The rows of a group lie close to one hidden flat surface of 13 dimensions, which passes through zero. Surfaces can cross.
Some rows, each with its group after it:
[  5  -2 -24  -5  -4  14 -11  20  -4  -9   0 -14   7   2 -19   4 -11] -> (1)
[  9  -1 -10  10 -20  -5 -10   8  -1  -4   3  -9 -12  -2   5  -4   0] -> (1)
[ -4   4  10   3   2 -12   4  -4  -4  12  -3  -9  -9   4  22  -9  -1] -> (3)
[-12  -8  -5  18   1   5 -17   0 -11  -3  -7  -1   0   0 -22  12 -16] -> (1)
[  3 -16   1 -13  -3   5   1  -7   6   3   4 -19  16 -13  12  15 -14] -> (2)
[ -3  -1  11 -12   2   4  10   1   1  12  16  11   7  13  -4   0   3] -> (3)
[-17  -4  15  -9  12  -5  17   4 -17   5  -4   4  -6  17   0   8   8] -> (1)
[  5   1  10  -7   5  -5  -4 -18 -23   1  11   5 -11   3  -1   8  17] -> (0)
[ 22 -11  -4   0 -20  -1 -26 -11  -9 -19 -10  16   8  -7 -25  10  -9] -> (1)
[ -5   4 -20   4   4 -10  -5  13  14  -4   0 -20   0  -5  -5  -3 -19] -> (0)
[ -9   5   4  -6   0 -10 -11   8   0 -14   3   1  10  -5 -18  22 -27] -> (2)
[ 15  -6  -4  13 -20  11 -15  -1   2 -13  11 -16   1 -13  -1  -7  -3] -> (2)
[ -2   8  -3   7  14  -9  14   2 -13  -6 -16  19  11  11  -9   4   6] -> (2)
[ -9  10 -19 -15   0  24  -2  28  -4 -10 -23   0  -2   5  -1  -3   6] -> (1)
[-15  -9   7  -4 -15   3   9   4 -10  21 -21  16  -9  26   8 -16   3] -> (0)
[-13   3   8   5  23   0  16 -11   7   9  -6  10   4  -4  -6  -2   1] -> (2)
[  1   5  -5   3  -9  -3  -7  -6 -19 -13  10  14  -8 -12  -3  31  10] -> (0)
[  9   8 -10  -4   5  -9 -13  -9  17   1   2  -2 -11   1  -5 -13   3] -> (1)
[ 14   3   3  -6 -13  -1   9  15  12 -11  -8   0   7  -4  13 -12  -2] -> (3)
[ -7   3  -3  -3   2 -22  10   0  -2  -8   2  -7 -12   2 -15   0   1] -> (3)
[-13 -15   2   0   0   6  -8  -3   3 -15 -13  -4  -6   3  -3   1  11] -> (0)
[-28  17  -4 -16   7  13 -10   3  -2  14  -3 -16 -19 -10   7  -1 -13] -> (0)
[ 11  -8  15  -2 -18   2   1  -1 -19  11  13  13  -3  15  -4  -6   4] -> (0)
[  5  15  -7 -12  -2  19   1   0 -13   6  10   3   3 -21  -9  10  -6] -> (0)
[ 11  10  -6 -20   2  -5  -3   0 -16  -8  -1   1   4 -10  -9  20  -8] -> (2)
[ -7 -12  22  -5  -5   8   8   3   5 -13  10   4   9   0   3   6   7] -> (0)
[  2 -21   1 -15  -6  12  18  10  -2  -6 -20  -1  14  -1  14  11  10] -> (2)
[ -9   6  -2   1  13  10  -4  -6 -15   6   3   0   5   4 -10   3  -1] -> (3)
[ 22   7   0  16  -5  -3   1  -2 -17 -19  11 -12   8   3   3 -10  16] -> (2)
[ -5  15 -21 -12  -9  -6  22   8   7  11  13  -8  -5  -8   0   3  -3] -> (1)
[-11  -8   0  21   4   8 -14 -19  11  10  -2   2  16   2 -19 -15 -21] -> (0)
[-11  -6  -1  15  -8   5 -22   5   7   6  -2 -10  -5  11   2 -12 -14] -> (0)
[  8   2   0 -20 -13  -6 -20 -18   8  -8   7   1 -15  -9   5   2   9] -> (2)
[ -3  -9   6  12   6   1  -6  -2 -14  -9 -34 -13  -1  -5  19  -2  -2] -> (3)
[-12   2  -1   1  -5  17   2  -6   5  26  19   5 -16 -10 -19  -5  -6] -> (1)
[ 17   2 -12  -8   3   1 -16   5 -12  -4   3 -13  -1   4  18  11   7] -> (1)
[  0  -4  -8  -5   0 -12   3   4  11  -3  -6   9   3  13  -9  -2   0] -> (0)
[ 33 -18  11   2   3  12  -4   2  16   2  11 -12  12   5  15 -21   8] -> (3)
[ -5   4  18   5  20 -16   2   4  12   7 -11  14  -2  10  -4 -10 -12] -> (2)
[ 25 -14  25   2  21  20 -23 -15  -3  -3  13   3   9   7  15  -5  21] -> (1)
[ 15   7 -16  12  -7 -11 -12   5 -15  -1 -18  19 -13   7 -33  -8 -10] -> (2)
[ -5  11 -12  -9  -4  -5 -12   1  -6   6  -6   5  -5   2  14  12  -3] -> (3)
[  2 -12   3  21  -1   1  11  -7  -3  -7 -10  -5  17  -9  11   0   2] -> (0)
[ -1   0 -13  -3   9 -27 -15  -1  13  -2   0 -25   2   7  14   7 -14] -> (1)
[ -7   1  15  12  -5  -3  -4  16   6   2  -5  18  -8   7  -9  -6 -16] -> (2)
[ -3   5  -2  -9  20  16   8   5   2 -17  -9 -15   1 -11  -5  -7  13] -> (3)
[-21   6   7 -13  -8  21  -3   9 -14  11   3  -1  -2   4   2  -2  -8] -> (3)
[ -3   5  17  13  10 -29  -5 -15  -1   6   3  -8   4  14  10 -10 -14] -> (3)
[ -3   2  -3  -6 -13  -5   7  -2 -15   7  -1   4  -6  -2  -2  11  -4] -> (1)
[  7  -4 -15   3  10  -5  14  18  -3   2  -8   3  -3  15  -7   1  10] -> (3)
[ -3  -7  17   6  23   4  -2 -18  16  10   8  -3  11  -2  -3 -13  -5] -> (1)
[ 11   3  -7   7   4  11   1  19  -8   2  10 -11  13   2   1  -1  -9] -> (2)
[  0   6  -5  -9  -8   5 -23 -12  12  -5   5   1  -3 -12  17  13   1] -> (2)
[  8 -12 -17   7  -1  -6   5 -13   2 -10 -28  -3  -4 -15  -7  -4   8] -> (0)
[ -8  -7 -19   9  15  24   8   9   4  12  -1  17   2   2  -6  13  14] -> (3)
[ 17   0 -14  20  -4   4  -1   9  -5  -4  15  -9   8  -1   6   4   3] -> (3)

New rows, each followed by its group:
[-22   4   5  14 -11 -13  -2   7  -2 -32   2 -10   0  -1   8  11   4] -> (2)
[-14  -1   9   0   9   9  -6  -4   3  -1   0  19   7  13  -1   2   7] -> (0)
[-21 -13   8 -13  -3  22 -24 -10   5   5  10 -23   7   7 -11 -11 -17] -> (0)
[ 14   8   1  -1   3  -1 -12   2   1   2   5  13   3   5 -10  -5  -8] -> (2)
[  4   0  19 -10  -3   9  29  -6 -16  23 -10  -8  -8 -16  22 -15   5] -> (0)
[  8   0 -14  18   0   1 -28 -17  20   7 -15   7   6   0  32  -5   4] -> (2)
[ 10 -13   0   5   6  -4   7   2  20  -4  19  -3   1   5 -14  -6  10] -> (3)
[ 16  -4  -9   1  -2  -2   6  -7   6   4  -1 -11  15  -9 -12 -10 -14] -> (0)
[  4  -2   8  -8   5  -8 -19 -22   1  18   0   2  -6  -2  12   2  -8] -> (1)
[ -1  27 -14 -12  10   7  23   7   3  26   3   3   7   5  12 -15   1] -> (1)
[-17  11 -12   8  42   7 -24  -3   1  10 -15 -14   2   8  24   5  -7] -> (1)
[ 12  11 -14  -8  -6   3  -2 -13   2  22  -5  -4  -6 -15  -6 -16 -13] -> (1)
[  8 -27   6   6  11   3  -2   7  13   2  15 -12  -1  17  -4  -7  13] -> (3)
[  9   9   2 -13   9  -9  -1  -1  27  -1  -2  19   4  -5   3   0   0] -> (0)
[ -1  -3  15   0   3   7   5   6 -11   2  -4   6   8  12  10   1   4] -> (1)
[ -5   2  -5   0  -8  -9  -1 -17 -10  -3   7 -16  -6  -8   4   4   4] -> (2)
[  8   3 -20  14   7 -18  -4   6  -1  -1 -17  10  -1  23   4  -4   9] -> (0)
[ -3  -2  11  12   7  -8   3 -23   6  -3  22   3  18  14  -5 -11   8] -> (2)
[ 18 -12  20   6  21   1   9 -25  -8  13  13  -5   9  -2 -19 -20   1] -> (1)
[ -4  -2 -21  11   7 -13   1  -1  -4  -9 -11 -10  -8   9 -15  -6  11] -> (2)
[-10  -1  10  16   7  -8  -4  -5   1  -6   9 -10  -6  -7   1   3  -3] -> (0)
[ -7 -25  -8  21 -15  10  -9 -10   3  12  18  -8 -35 -16 -18   4   4] -> (3)
[-12  11  -3 -11  -9   3  24   1  -3   8   1  12 -28 -10  -5  -3  21] -> (1)
[  0 -22   7   4   5 -22 -17 -24   9   2 -17   4 -14   1   8   8   3] -> (3)
[ 16 -21  -8  16  -3 -24   3  12  12  -4   4 -12   0  29 -36 -27  -9] -> (0)
[ -5  18 -15  13  -2  -3 -10  -1 -20  17   8   5  -8   2  -3   9 -14] -> (0)
[-19  -7 -14   1  15 -14  13 -12   3   3 -36   9  -3   0  -8   8   2] -> (2)
[ -7   9 -16   0  10  -8 -10  -6   8  -9   8  -9 -10  -7  -1  12   7] -> (3)
[ -1 -15  16 -11  -9  14  14  -5 -13   2   2  -1  -1 -19   0  15   3] -> (1)
[ -8  14   8 -30  11 -18  14  -4   5  10  13   8   8  10  10  14  -1] -> (0)
[ 11   6   9  14   7   4 -17  -1   2   6  21  14  13  17   5  -3  -1] -> (0)
[-20   7   3  -6  10   3   7 -13   3  16  -3 -14  -4 -15   1  -5 -14] -> (0)
[  0 -17  11   3  -8   2  -6   9  -3   3   2 -16   1  10  -1  -7 -15] -> (1)
[ 21   3  -4  -2   5  -1 -12  -2   5  -8  -8  -7  -5   0  13 -15  11] -> (1)
[  9  -3  -4  10  -6  16 -24 -15 -14   4  -5   9   7   7   9   0   6] -> (0)
[ -6  -4   5  -7   7  -5   8  -6  13   0  -5   3   2  -2 -11  -5  -1] -> (0)
[ 11   8  -9  -8  17   2  10  -6  -4 -11 -24  -4   2 -12  -7 -13  12] -> (1)
[-15  -1   0  -1  -3   0  10  14  -8   8  -4   1 -13  17 -24 -13  -4] -> (1)
[-13  10  -1   6  -4   7  10  12   2   7  24  -1   3   5 -11  -2  -7] -> (3)
[  7 -14   7  -3  -1   8  -3   6   6  -1  -1  -6   0   4   3  -7   3] -> (3)
[-15   4   3  12  15  16  15   2   5   1   9  23   9  10 -14  -4  20] -> (2)
[ 19  17   3  34   7  -5   9  15 -21 -10   2  -1 -12   7  -9 -29  14] -> (2)
[  5 -14   2  -5  10  -5  -1  -8   3 -10  12 -17   7  -5 -12  12  -2] -> (1)
[-11   5 -11   2  -1   1   3   8  -5  -1  -1  -3   4  -6   7  19  -6] -> (1)
[-18 -18  19  -6  -6  13  10   6  -7  -7 -18  -3  -6  -2 -16  -6  -1] -> (3)
[ -5   6  21  -5  11   7   3  -8   8  -3  -1   2  18  -2   7 -13  -4] -> (3)
[ -6  -1 -11  14  11  -2   6   7  18 -10   7 -13  -6  -9  11   3  14] -> (3)
[  4  -6   2  11   1  11 -11 -11  19  13   3  14  -5  -6 -18 -17  -6] -> (2)
[ 12  -4   6   8   3   7 -15  -9   2   0  -9  -3  15  -6  17  -6  -9] -> (1)
[  9 -10  15  -1  15   2  -1  -5   5 -19  -3   3  17   5  -4  -2  10] -> (1)
[  3   7  -6  -5  -4  -9  11  -9  -6  24 -16  11 -13  -1  -1 -13  -4] -> (0)
